There are 8 hidden switches. A switch that is on adds its own fixed numbers to the row, and there is some noise. The rows also spread widely along 10 directions, which tell nothing about the answers.
In the rows, 128 means zero.
Known rows, each followed by its switches (1 for on, 0 for off):
[111 107 125 164 177  92 103 169 102 184 122 133 182 121 124 108 169  93
 113 176  93 127 115 154  88 165 177 122  91 127 127 135 130  93 163 180
 193 173 137 100 123] => 0 0 0 1 0 1 0 1
[168 140 184  70 128  83 132 140 181  95 134 103 144 123 153 150 117 160
 134 121 107 127 122 145  84 106 109 136 133 105 110  99 108 129 181 174
 116  95 112 190 108] => 0 1 1 1 0 1 1 0
[131 131 142  76 132  83  89 147 162 134 115 129 154 122 142 150 113 123
 116 104 106 142 156 172  89 101 125 131 119 118 120 106 122 110 177 174
 153 108 117 154 124] => 0 0 1 1 1 1 0 1
[171 111 123  90  94  94 100 132 161 143 116 163 102 106 161 102 152  99
  90  75 114 105 138 189 144  63 149 120 120  84 121  84 140 112 167 144
 149 121  92 185 146] => 1 0 1 0 1 0 1 1
[146 135 163 147 207  55 131 194 184  98 130 104 157 118 147  87 206 123
 131 160 110 119  73 144  66 136 173  98 119 107 114 117 118  44 130 171
 165 170 131 130 105] => 0 1 1 1 0 0 1 1
[113 174 147  74 189  76 122 154 220  97 107 124 151 119 117 162 135 167
 163 132 136 145 138 157  81 120 130 141 165 124 124 136 122  98 121 177
 149 111 135 112 106] => 0 0 1 0 0 0 1 1
[137 131 175 103  94 123 118 134 147 116 151 144 116 131 139 145 121 132
 130  90 142 136 137 157 126  75 103 121 105 114 108 129  97 137 148 128
 116 120 102 175 114] => 0 0 0 0 0 1 1 1
[164 115 121 186 104 120 127 140 148 158  94 165  78  89 114 122 139 108
 113 147  89  82  99 138 145 123 148 139 128  83  98 102 146 131 144 142
 109 124 109 124 143] => 0 1 1 0 0 1 1 0
[136 142 107  88 132 130  67 108 200  63 152 139 126 110 138 181  91 145
  93  93  92 147 123 164 107  95  71 117 164 126 115 127 113 126 136 145
 112 101  93  99 148] => 1 0 0 0 1 1 0 1
[ 95 147 163 152 159  89 108 144 123 141 173 173 128  71  93 161 140 113
 164 117 147 147 130 176 145  78 136 132 168 119  99 134 112 110 108  92
 101 169 117 115 122] => 0 0 1 1 1 0 1 0
[128 117 164 185 115  71 122 158 125 158 110 137 122 101 122  92 164 103
 147 139 138 110 113 149 136  97 166 105 118  92  98 115 117 101 137 144
 135 157 125 160 125] => 0 0 0 1 1 1 0 0
[164 116 110 128 126 122  99 114 197  61 105  93 129 134 169 100 141 145
  78 140  84 111  79 120  90 142 104  88 117 105 117 111 118 107 156 189
 144  99 106 134 137] => 0 1 0 0 0 1 0 1
[109 157 171  97 107  89  99 147 193  88 112 147 137 115 130 191 121 137
 113 124  87 162 143 106  97  98  83  97 140 114  88 150  59 129 140 162
  97 114 136 147 102] => 1 1 1 1 0 1 1 1
[172 114 148 165 158 123 113 167 102 169 185 131 134  96 112 160 116 105
 113 155  61  99  85 177  86 141 141 170 105 115 104  92 144 126 182 142
 124 138  97 112 129] => 0 1 0 1 1 1 0 1
[149 151 174 145 177  72 146 204 151 200 157 178 119  72  89 147 168 106
 170 148 119  95 111 191 118 102 199 182 158  99 102 109 152 103 131 121
 137 162 117 126 115] => 1 0 1 1 0 0 1 1
[126 155  99 109 142  91 104 154 199 151  54 171 113  99 104 148 139 112
 135 125 113 114 152 160 134 123 150 150 152  95 110 109 159  96 131 179
 150  93 131 108 133] => 0 1 1 0 0 0 0 1
[133 124 159 127 181  73 126 175 158 114 159 123 182 133 168  87 207 119
 107 153 116 133  85 142  83 134 164  86 122 129 127 149  92  73 138 162
 184 186 130 140 115] => 1 0 0 1 0 1 0 1
[140 168 152  56 154  99 138 138 207  96 155 187 131 100 157 155 151 149
 120 104 141 142 124 168 147  86 115 129 195 125 113 148  91 126 119 124
 137 115 118 155 127] => 0 0 0 0 1 1 1 1
[156 121 123 147 164 134  72 191 134 122 163 142 114 117 107 171 107  82
 105 107  75 126 127 189  78 106 117 140  71 116  94  94 145  68 156 134
 117 136  89  82 113] => 0 1 0 1 1 0 1 1
[117 128 121 142 138 151  82 104 134  90 192 144 141 101 119 177 123 125
  99 131  84 147  93 145 116 122  80 115 140 133 113 141 104 138 129 118
 103 142  97  87 140] => 1 1 0 0 0 0 0 1
[115 129 108 140 160 135  83 117 133 112 162 151 134 100 112 165 108 122
 108 125 100 150 121 169 116 117 101 129 138 136 114 133 122 120 134 129
 116 141 103  73 138] => 0 0 0 0 1 1 1 0
[134 133 110 116 182 113  87 166 171 108 113 126 144 123 114 158 121 119
 113 139  79 137 121 166  66 144 128 141 105 117 117 110 147  86 149 188
 152 121 118  77 120] => 0 1 0 0 0 1 1 1
[175 147 193  82 149  71 169 147 194 100 184 148 135  90 176 103 207 151
 131 121 135 111  64 164 133  86 159 122 193  91 116 116 105 125 129 130
 134 147 110 207 128] => 1 1 0 0 0 1 1 1

New rows. What belongs after each?
[148 152 119  62 165  89 132 144 199 122 102 168 146  98 147 143 161 138
 112 134 106 123 119 163 125 130 150 146 181 104 123 116 137 124 146 177
 161 100 127 142 135] => 0 1 0 0 0 1 1 1
[127 107 196 161 133  87 115 112 114 119 182  80 158  96 119 123 131 158
 153 153 115 126  71 144  92 108 129 124 135 107 107 105 113 157 164 150
 108 145 109 171 122] => 0 0 0 1 0 1 1 1
[123 130 181 134 147  75 128 112 162  93 150  92 166 102 125 145 133 178
 150 172 104 135  80 117  83 124 117 117 169 116 109 136  90 154 151 173
 112 139 131 144 115] => 1 0 0 1 0 1 1 0
[153 142 111 137 132 159 135 125 166 119 154 220  99 103 155 156 145 119
  64 136  97 126 110 125 161 123  93 111 156 142 107 176  73 137 124  91
 117 139 112  97 138] => 0 0 1 0 1 1 1 0
[115 171 111  93 189  94 105 212 195 157 115 240 126  89 116 182 165  81
 101 119 101 150 163 176 137 106 154 137 169 126  99 163 110  72 104 130
 159 151 134  69 123] => 1 0 0 1 1 1 1 1
[132  97 106 183 172 109  78 133 101 136 160 131 151  83 113 127 156  92
  86 161  55 119  83 162  98 142 149 122 122 109 122 104 149 101 154 147
 130 177 106  81 148] => 1 1 1 1 0 0 1 0
[ 96 138 137 144 176  84 124 158 119 179 120 171 167  97 107 157 150 110
 130 175 101 146 134 147 118 147 154 138 144 133 109 153 105 124 145 161
 157 164 154  97 117] => 0 0 0 1 1 1 1 0
[174 131 126  84  97 134 141 125 160 128 122 175 105 120 155 132 137 119
  99 102 121 108 138 158 156 103 117 140 130 103 116 110 126 139 164 137
 127  94  96 174 128] => 0 1 0 0 0 0 1 0
[154 159 176  83 127  85 126 132 218  58 142 131 117 109 154 148 142 162
 134 103 122 134 107 143 110  78 105 113 167 102 109 123  97 115 128 142
  98 113 110 169 122] => 1 1 1 0 0 1 1 0
[125 128 161 157 126  99 149 171 118 173 112 177 132 123 134 127 169  98
 116 152 108 134 124 133 135 124 149 117  89 112 101 148  81 111 142 147
 145 168 143 147 105] => 0 1 0 0 1 1 1 0
[129 142  81 102 161 129  92 176 179 127 121 243 115 100 152 159 182  68
  41 110  71 150 140 163 151 116 128 103 144 125 107 161 101  76 115 123
 156 156 120  70 144] => 1 1 0 0 1 1 1 1
[139 147  97  90 218  93  69 136 202  52 169 128 151  88 141 146 154 130
 104 103  95 147  98 199  89 105 122 120 177 120 133 104 151  59 114 143
 135 147  93  71 150] => 1 1 1 0 1 0 1 0
[128  99 121 175 161  92  90 119  96 173 147 129 148  63 100 118 148 111
 123 159  77 109  72 180 113 134 173 155 139  91 125  75 178 135 160 159
 137 156 109 116 158] => 0 1 1 0 0 1 1 1
[150 120 126 138 164 102  79 180 177  83 129 136 123 115 143 109 170  95
  96 108 100 127 104 166  94 109 138  95 106  96 103 106 136  50 131 153
 142 144 100 112 126] => 0 1 0 1 0 1 1 1
[143 136 161 125 193  99 127 161 145 129 216 143 162 104 143 133 172 124
 124 137 115 130  75 187 100 116 153 134 143 135 130 135 110  97 129 122
 157 184 106 116 126] => 1 0 0 0 1 1 0 1
[ 79 144 115  99 142  55  71 161 169 154  32 155 150  90  90 160 136 106
 141 132 100 155 175 156 116 120 155 133 149  89 102 109 146 103 146 211
 154 110 154 119 125] => 0 1 0 1 0 1 1 1
[152 126 129  71 206  96 113 174 147 134 172 137 169 134 146 114 171 107
 122 108 129 131 127 220  87 112 176 149 108 130 150 109 163  63 151 154
 190 166  95 115 122] => 1 0 0 0 0 0 1 0
[149 164 119  58 177  99 110 131 215  94 147 168 146  84 141 198 122 153
  93 132  62 144 110 156 101 126 104 150 201 124 116 125 112 136 143 160
 127 105 119 100 138] => 1 1 1 0 1 1 1 1
[101 156 172  88 106  96 111 113 168 108 125 152 139  89 108 202 101 157
 144 127 108 158 143 124 128 100  83 135 181 112  87 135  89 172 149 154
  87  88 134 161 117] => 0 1 0 1 0 1 1 1
[112 136 120 112 124 125  82 129 150 129 115 135 142 123  99 195  92 127
 119 133  79 143 143 146  96 129  95 144 113 122 109 126 122 135 154 176
 122 104 120  97 120] => 1 1 0 0 0 0 0 1
[ 95 146 145 142 213 105 113 153 120 147 201 177 170  70  97 167 158 117
 137 162 111 150  98 173 118 134 147 148 182 139 114 152 121 122 117 112
 135 176 122  78 129] => 0 0 0 1 0 1 1 1
[128 126 166 207  75 126 121 119 157 123 120 127  82 110  89 148 106 144
 157 149 118 103  98 106 129 103 105 117 127  99  80 139  95 157 125 133
  77 118 114 131 118] => 1 0 0 0 0 0 0 1
[100 143 133 135 126  67  98 157 186 138  62 153 124 111 131 116 158 114
 135 121 134 136 145 142 128 100 149 100 131 101 108 133 106  86 119 166
 159 135 143 136 126] => 0 0 1 0 1 1 0 1
[ 93 141 141 137 154  53 111 133 154 148 110 172 145  47 107 121 194 113
 149 142 129 131 110 160 157 101 175 123 206  87 104 111 138 114 114 141
 134 149 141 149 143] => 0 1 1 1 0 0 1 1
[124 136 144 157 105  74 137 119 181 134  53 127 112 109 123 118 135 153
 148 157 124 112 123 107 127 120 137 108 144  92  94 128 101 139 141 182
 126 113 150 154 118] => 0 0 1 0 1 0 1 0
[103 151 151 124 179 104 128 160 135 153 148 137 159 129 101 149 140 127
 173 140 150 142 138 175 106 126 147 151 120 140 128 147 127  95 125 142
 156 153 126 101 107] => 0 0 0 0 0 0 0 0
[113 167 145 122 128  93 113 124 217  86 126 152 105  90 110 147 146 153
 161 112 155 129 116 147 147  78 119 115 202 103 100 143 114 117  88 131
 106 114 117 131 132] => 1 0 0 0 0 0 0 1
[138 124 138 161 153  87  98 114 183  56 119  71 150 115 140 103 146 154
 125 155 102 124  76 118  79 137 114  87 141 108 109 109 120  95 140 176
 120 126 115 122 130] => 0 1 1 1 0 0 0 0
[138 156 140  77 112 128  97 134 180  82 144 169 118 113 140 179 109 125
 115  79 127 148 157 161 140  80  76 125 156 119 101 128 107 117 136 121
  98  93  96 143 127] => 0 1 0 1 0 1 0 0
[141 131 137 106 100 144 130 128 141 139 132 189 122 118 145 166 129 118
  86 129  91 134 127 127 143 121  98 126 125 118 102 148  86 160 159 138
 121 110 119 146 123] => 0 1 0 0 0 1 1 1
[125 145  77 104 122 111 114 121 201 129  35 176 131 117 149 132 156 123
  78 153  87 123 138 105 140 157 120 105 153 110 114 144 105 123 141 192
 165  93 144 118 137] => 0 1 1 0 0 0 0 1
[124 144 151  96 182  89 120 165 149 118 168 165 165 102 151 146 178 113
 108 127 109 154 113 163 113 111 132 114 144 130 109 136  94  92 136 136
 150 159 124 135 115] => 0 1 0 1 1 0 1 1
[162 128  79 169 122 113  99 158 192 134  59 202  57  77 118 115 154  83
 100 109 102  91 122 166 170 101 154 124 150  70  86  97 160  87 119 140
 122 117 108 100 153] => 0 1 0 0 1 1 1 0
[175 116  96 122 149 122  69 165 190  68 127 116 104 134 156  86 160  92
  92  73 125 111 110 195 102  94 135 100  89  93 123  84 167  31 131 148
 154 126  73 117 141] => 0 1 0 0 0 0 0 1
[188 135 177 105 106 113 147 178 172 131 142 164  86 121 149 126 150 112
 129  91 130 101 119 171 130  81 139 141 107  88 102 102 121 108 148 128
 121 113  94 187 111] => 0 1 0 0 0 1 1 1
[152 142 109 116 168 130 106 167 199  68 127 155 114 142 158 114 156 120
  93 108 126 131 119 156 108 117 116  94 110 129 120 151 113  58 114 139
 152 137 101  88 120] => 0 0 0 0 0 1 1 0
[153 154 185 127 141 125 154 146 153 128 170 134 114 106  94 197  86 165
 171 147 107 120 104 147  98 117 104 180 139 118  98 124 119 155 149 137
  85 105 112 126 102] => 0 1 0 0 0 1 1 0
[136 167 138 141 135 108 174 189 182 191  58 201  91 123  91 160 134 123
 161 159 134 104 159 131 145 136 160 165 131 110  92 159 117 121 123 157
 141 111 150 107  95] => 0 0 0 0 0 0 1 0
[152 136 139  96 155  49 100 166 201 143  91 130 114  86 114 125 138 126
 156 103 118 101 128 206 104  84 185 158 154  73 115  66 178  93 150 186
 154 112 112 148 136] => 1 0 0 0 1 1 1 1
[110 145 114  90 170  87 104 135 169 111 129 169 175  90 152 128 185 117
  99 138 109 148 114 153 134 131 140 105 186 118 121 139 113 106 129 155
 162 138 131 129 143] => 0 1 0 1 0 1 0 1
[142 127 163 144 138  73 147 128 142 168 107 106 148  99 104 156 120 157
 155 189  77 110  95 134  91 147 154 167 137  95 103 101 130 162 174 201
 123 122 140 139 112] => 1 1 0 0 1 0 1 0
[154 104 147 193 131  55  85 171 147 143  99 117  93  71  96 108 146  93
 148 120  93  94  99 181 109  84 181 132 121  54  86  54 172  80 147 166
 110 145 107 136 136] => 1 1 0 1 1 1 1 0
[126 155 166 177 185  75 137 183 144 161 164 163 133  76  88 168 158 112
 160 165  99 122  95 159 112 124 163 154 165 115  93 128 118  97 114 125
 115 174 130  93 121] => 1 1 1 1 1 0 0 0
[115 111 153 158  60 117  85  80 132 113 139 123 116  97 119 135 115 139
 127 119 117 125 106 131 148  82  99 103 140  95 103 123 105 172 147 137
  92 124 106 170 144] => 1 0 0 0 0 1 0 1
[153 139 112 119 188 106  91 154 199  62 164 145 126 107 156  98 175 115
 109  95 148 124 101 183 124  96 136  95 166 119 121 125 139  48 105 116
 146 148  85 104 142] => 0 0 0 1 0 1 0 0
[126 129 105 123 112 105  73  87 158 104 134 181 113  53 119 173 122 116
  93 106  81 137 126 154 159  80  97 118 200  97  94 105 126 147 138 120
  79 116 103 122 161] => 1 1 1 1 1 0 1 0
[158 116 106 105 185 113  57 146 180  55 151  96 150 113 143 130 126 123
  85 110  74 134  97 182  60 125 114 114 118 108 122  81 156  71 160 177
 140 117  86  95 138] => 0 1 0 1 0 1 1 1
[174 109 134 112 157 149  99 127 137  79 221 127 138 128 163 129 135 125
  82 107 100 127  86 180  93 106 106 120 108 136 137 123 121 108 154 113
 128 154  70 113 133] => 1 0 0 0 0 1 1 0
[ 97 122 130 138 168  77  74 129 144  88 149 128 175  89 138 131 173 112
  93 142  79 163  93 141 103 117 125  79 146 114 106 128  97  97 132 157
 133 174 126 114 135] => 1 1 0 1 1 0 1 1
